The rows of a group lie close to one hidden flat surface of 10 dimensions, which passes through zero. Surfaces can cross.
Known rows, each followed by its group:
13 -2 -15 -21 -20 10 -2 8 8 18 14 -27 11 14 13 31 -29 | vad
-29 -1 -6 29 -22 -5 -5 -23 11 -29 -26 -8 -21 28 -3 48 -7 | zov
38 4 7 -23 -12 -13 24 -1 -21 14 13 8 1 -5 -2 -13 -1 | vad
27 -1 25 -10 -21 -8 -5 6 -8 -3 -11 18 8 16 8 25 -17 | vad
-4 26 20 1 13 7 -9 -13 -21 11 6 2 -6 -3 14 22 29 | zafo
-9 21 -8 12 2 -28 1 -8 6 -10 -1 7 -2 10 6 -15 7 | rep
7 -9 4 -9 1 -22 14 -12 5 9 -3 26 8 27 16 -11 1 | zov
-5 -6 -29 17 31 7 -25 28 15 -12 29 -26 11 -33 -15 -14 -3 | vad
1 -9 -12 -11 -20 -16 17 -7 -24 -3 -6 -14 -11 12 -1 2 -5 | vad
-23 20 22 -23 7 0 -2 0 -12 18 -15 4 -13 23 -10 8 -22 | vad
9 -2 -5 20 14 9 -7 -6 46 6 11 17 13 4 13 18 -5 | gipef
-22 -20 19 -21 26 9 2 13 -37 -2 1 12 1 0 -13 -4 20 | zafo
0 -11 31 -11 -10 21 -2 -4 -4 -1 -18 34 6 15 17 21 5 | zov
21 12 22 -4 -34 -16 22 -16 -19 8 -10 0 -12 4 -5 6 3 | rep
-17 -3 -12 2 1 15 -11 11 2 -4 -5 -24 -3 -9 -10 -1 -4 | rep
16 21 10 1 -9 5 -11 -1 -8 -10 -4 10 1 -10 15 -1 11 | gipef
-12 15 -1 0 -24 6 -9 8 -2 -24 -26 -21 -5 -5 -14 -8 5 | zov
-5 -13 -7 -2 7 27 -7 6 -10 7 19 -18 1 -14 4 32 -6 | zafo
-27 -12 12 30 25 4 -16 14 -16 -22 43 7 9 -35 -12 28 8 | rep
-24 -10 -23 -11 -17 -25 11 6 -8 -4 -15 -34 -10 19 -16 -20 -10 | vad
9 -5 23 30 -13 -28 5 -20 -24 -17 -24 12 -23 0 -8 16 11 | vad
15 9 -27 16 17 -50 3 -19 -18 -10 21 14 -6 10 30 -4 6 | gipef
-36 22 1 -68 -9 31 10 23 4 19 0 -3 22 23 3 -37 -8 | rep
-16 6 1 -8 27 2 -22 19 5 18 23 2 23 -2 20 -11 0 | gipef
27 -61 11 -7 -20 -3 15 14 -23 -10 3 4 16 -5 -9 11 2 | zov
43 -36 -2 8 -29 1 0 9 -13 -13 -26 -25 -6 -22 -22 -2 1 | rep
48 9 -18 18 -16 2 -9 16 30 -13 15 -11 17 -38 -2 -20 -10 | zafo
-11 -12 -11 -25 31 12 25 -4 -9 28 24 7 -9 6 -10 7 -13 | gipef
11 10 21 -3 -3 3 4 11 16 9 -6 6 10 -12 -20 -27 2 | gipef
18 -39 18 12 6 -22 -3 -1 0 -17 -2 46 14 20 11 23 -2 | vad
-3 25 1 -31 -21 -1 13 -1 -31 2 -13 -18 -11 5 -6 -22 9 | zafo
-8 8 -21 27 30 -7 0 -14 2 -2 13 -3 -26 -14 -11 11 0 | gipef
-27 -11 -1 6 12 -2 12 -5 -22 16 6 -27 -29 -5 -33 16 -13 | zov
32 15 -12 -16 -21 -26 40 -24 -4 6 -3 8 -13 18 -1 -15 -1 | gipef
-8 -9 1 0 -29 -2 -13 1 38 -18 -44 6 17 33 15 -10 1 | rep
17 -26 -5 -8 -4 13 -6 21 -21 1 14 -20 10 -29 2 -5 3 | zov
-3 -27 -28 -7 6 18 -13 13 -6 -18 4 -11 7 -4 10 9 -5 | rep
9 2 4 2 -3 0 0 7 18 -14 -5 15 14 -1 -10 -10 3 | zov
19 0 1 12 5 33 -16 6 12 -20 4 15 5 -26 3 13 9 | gipef
12 -7 -5 4 9 9 7 5 -22 1 18 -19 -13 -33 -22 9 -3 | gipef
-12 29 -5 16 0 -5 1 -27 -10 -8 -17 7 -37 5 9 13 -13 | zafo
6 -15 -8 -34 -16 -5 -9 32 -44 -20 8 -11 23 -9 17 -26 10 | gipef
-1 -4 43 -18 31 20 -3 7 6 21 8 48 28 12 13 5 27 | zafo
14 28 11 1 -8 2 -8 4 -9 6 3 -17 -7 -20 -11 1 -5 | vad
12 12 -16 5 1 0 -6 14 -6 -25 11 -13 2 -28 -14 -12 5 | zov
31 -5 0 -7 -39 0 9 -8 -10 -8 -5 -1 5 5 19 22 1 | rep
-10 8 -12 -5 30 0 2 -1 -5 13 34 7 0 -4 7 5 -3 | rep
0 3 -8 7 3 -25 8 -6 16 28 14 -25 9 14 -1 -1 10 | zafo
-8 10 13 -1 0 -15 15 -12 -3 12 -14 7 -18 11 -13 -15 -6 | zafo
40 -7 -6 8 14 19 -11 13 -24 -7 13 -11 -9 -48 -10 1 8 | rep
-18 4 -1 -19 31 16 4 2 -24 -1 5 20 -16 -2 0 -3 -8 | zafo
-25 -2 -24 -9 0 -20 9 9 -5 5 -4 -37 -9 5 -22 -33 -7 | zov
10 -28 13 31 25 12 26 -33 -5 20 28 19 -13 -23 1 30 23 | vad
-18 14 2 5 0 4 -5 -2 -2 4 -9 -21 -17 -7 -15 -3 -8 | zafo
-4 -13 -1 -32 -7 -4 18 5 -35 -5 -8 4 -4 7 -4 -17 1 | zov

New rows. What belongs after each?
-5 18 -23 7 1 -27 9 -10 3 -22 -10 5 -4 1 7 -53 28 | vad
30 8 28 14 -8 -11 -4 4 -1 9 0 -2 -3 -11 -17 14 -12 | vad
7 2 43 43 -11 -46 0 -30 -2 2 -23 16 -5 23 2 22 37 | zafo
25 28 22 -9 -8 2 17 -7 5 15 -7 12 -5 -9 -17 -19 5 | gipef
20 -1 -12 7 4 -22 -2 7 -9 -4 13 -9 0 -6 -6 5 -12 | vad
15 -17 12 10 19 -4 -23 16 -13 3 35 -9 43 -10 16 23 63 | zafo
6 4 17 4 1 -23 8 4 17 15 -5 5 3 5 -20 -19 -6 | vad
13 -18 -8 19 7 -27 -8 -5 -4 -4 1 12 7 3 26 -12 10 | zov
-19 -5 -1 -27 -1 8 18 9 -3 25 16 -18 5 9 -14 -4 -13 | rep
-24 -17 -4 2 1 -5 -1 12 -10 -16 4 -9 6 -3 -12 -5 -1 | rep
-29 8 -35 -2 25 -10 -9 -4 6 -7 -19 -4 -15 23 7 -24 -4 | rep
-14 -16 11 8 -6 -35 4 3 -2 15 -6 -30 11 18 -20 -10 28 | zafo
-10 -12 15 9 -3 18 -9 17 2 15 4 -40 5 -24 -27 15 6 | zafo
30 8 24 15 -43 1 -2 -6 10 -14 -29 5 -1 -9 -2 4 1 | zafo
23 8 -23 -1 -14 14 -14 -7 -15 -24 -9 -5 -8 -6 30 19 7 | rep
-22 -13 -1 2 -9 -20 12 12 4 3 29 -22 17 -3 -20 -2 -9 | rep
0 -17 -21 5 5 -45 7 -17 -18 13 1 -5 -6 22 33 -19 4 | zov
12 -17 3 24 -12 17 9 -23 11 5 7 2 0 -12 13 27 16 | vad
35 11 -6 19 -13 -10 -10 0 0 -1 22 -22 15 -19 13 13 26 | zafo
6 28 1 -13 -7 18 8 -13 10 20 5 -1 1 1 17 -2 7 | vad
-2 -16 -33 11 21 -31 5 -14 15 27 26 -5 4 20 28 3 -11 | zov
24 -10 -8 -11 -15 3 11 8 -14 -3 12 -9 3 -14 -4 -3 -4 | zafo
-3 24 4 -17 -12 -1 18 -19 -28 -19 -12 21 -21 19 0 16 3 | zov
-30 9 7 26 13 -12 -16 -8 50 0 -24 13 0 23 -4 -14 -8 | zafo
-10 -9 20 -10 9 -17 -3 13 26 41 12 1 28 20 8 -13 -10 | gipef
-13 14 10 3 -9 7 -4 19 24 5 -11 -31 1 -17 -45 -24 -5 | zov
41 -7 -31 26 5 21 -29 -14 21 -5 -42 -13 -21 -6 18 13 -2 | rep
22 2 18 -28 32 -9 24 -3 -15 56 27 21 3 -3 9 -29 0 | zov
-21 -18 -20 15 -1 -3 1 -4 30 -2 -4 -14 5 7 -2 -16 6 | vad
11 28 6 -11 -25 -8 18 -10 -4 3 -23 1 -24 1 -14 -24 -19 | zafo
6 2 5 -2 2 -12 12 -11 -15 1 9 15 -4 6 7 7 1 | rep
-26 -24 -33 -4 -10 16 25 -15 -6 8 9 -42 -12 -7 -6 -7 14 | vad
-5 -14 -19 -7 -7 -36 15 -5 -1 -19 -15 17 -1 30 4 -27 -5 | zafo
11 -23 2 -3 22 -7 -16 32 39 3 15 21 36 9 -5 -6 -20 | vad
5 20 -6 -20 -2 -7 -3 21 2 -21 1 11 20 -9 0 -52 15 | rep
-21 0 5 -1 5 37 -26 3 11 -9 -30 3 -5 5 8 12 0 | rep
36 21 29 -21 -2 -29 39 -17 -39 23 6 30 -13 6 -5 -17 18 | zafo
17 -8 -5 7 -1 -7 0 21 20 -1 8 -14 15 -21 -24 -30 -6 | zafo
10 11 34 12 3 -15 -5 0 19 19 -1 19 13 0 1 -15 5 | gipef
-17 -35 0 5 25 -20 -2 7 13 15 17 -4 27 21 -1 9 23 | zafo
-23 -31 5 -16 -6 18 1 6 2 18 -6 -14 7 14 1 11 -11 | zov
-18 -15 -16 17 -4 -7 -6 5 19 -32 -27 -5 -2 6 -16 -15 2 | gipef
33 3 5 33 -7 -19 -9 -8 7 31 11 -22 0 -23 20 -1 6 | zov
14 -3 5 19 -1 -1 -2 -3 18 2 4 5 -2 -12 -5 9 -13 | zafo
-21 -10 9 14 5 -36 -11 3 10 -5 -14 -5 21 26 0 -15 40 | zafo
-33 7 -4 6 27 -4 -9 7 13 14 4 -15 -3 2 -11 -12 -6 | gipef
26 -37 -24 -23 15 4 14 -14 -34 2 -24 14 -26 18 12 6 -5 | rep
12 12 -13 -15 5 19 -10 -3 -14 -36 -4 46 -2 2 37 0 -2 | zafo
7 -13 -23 -2 -7 26 -2 16 -14 -28 0 -13 -16 -35 -16 -3 -33 | zafo
22 27 -13 3 43 -2 -14 7 1 15 49 4 21 -22 18 -8 32 | zafo
9 0 27 6 -19 16 -4 -18 7 13 -44 5 -19 14 2 22 -1 | rep
2 -18 31 3 28 9 -13 10 -20 -10 -6 44 6 -15 0 -13 18 | zov
8 4 -26 24 2 9 -30 1 52 1 -46 -31 -8 2 -6 -21 -6 | rep
-15 -11 -21 2 -2 -11 -4 -4 6 8 12 -27 14 24 17 20 14 | zafo
20 42 10 -17 -33 29 4 -9 16 34 17 -18 11 -4 22 25 -8 | rep
-7 -16 14 14 1 7 -14 10 -11 -20 -12 3 -1 -13 -13 5 12 | zafo
-30 4 -5 -7 8 3 -10 25 7 22 8 -57 11 -7 -30 -21 13 | zafo
6 12 -31 10 -5 -11 -2 4 31 -9 1 -11 0 -7 -4 -26 -23 | zafo
30 2 -4 11 -25 -2 12 -14 2 6 7 -14 0 -13 8 10 8 | vad
18 -7 -9 -5 -5 12 4 0 -22 -16 7 9 -7 -14 8 13 -9 | zafo
14 -32 18 -28 -37 1 -12 25 -5 -31 -29 21 29 30 10 11 -16 | vad
15 -25 13 1 -12 -33 22 -1 13 2 16 23 22 16 1 -5 -1 | rep
-3 33 20 10 7 17 -20 18 16 -5 16 1 18 -32 -7 -14 11 | rep
17 23 27 -19 -1 22 13 -18 15 29 0 37 3 14 18 16 1 | gipef
23 11 37 -36 12 3 34 -6 -7 63 23 28 4 9 -4 -6 -7 | gipef
-32 1 23 20 5 -20 -3 -5 36 1 2 21 17 22 2 3 1 | rep
11 -7 4 -16 -19 -13 13 4 -39 0 4 -26 1 -3 -9 -2 23 | zafo
-4 32 23 -1 0 16 -5 -4 -29 8 -10 -12 -23 -22 -10 -2 9 | zov
-20 33 0 18 14 -21 2 -24 -8 3 -12 3 -28 6 -3 -11 11 | vad
18 11 -11 -3 -31 -10 -2 15 -17 -35 14 -11 18 -21 7 -15 13 | rep
4 10 -13 3 2 3 -1 -9 9 -14 -7 23 -14 2 13 -4 -21 | zafo
7 8 15 -1 -11 -21 16 0 13 39 7 -33 7 3 -23 -13 8 | zafo
-2 -1 -15 -3 -9 -18 -15 8 24 -5 -3 -3 16 33 14 14 -29 | vad
-22 -2 7 -33 -15 6 16 17 -15 8 1 -18 6 4 -19 -18 -4 | rep
11 2 25 -29 -1 20 -1 10 -20 0 1 22 22 2 17 -2 28 | zafo
2 1 -13 13 27 -29 -3 4 -9 10 29 -9 2 -13 2 -9 0 | gipef
-1 -1 29 36 -22 -28 2 0 12 -11 11 1 16 -8 -14 11 6 | rep
-23 -16 -11 -24 12 9 7 22 2 -7 4 -3 8 3 -24 -17 -9 | zov
13 23 -10 -4 17 -8 4 3 -36 -15 12 7 -19 -26 -6 -21 8 | zafo
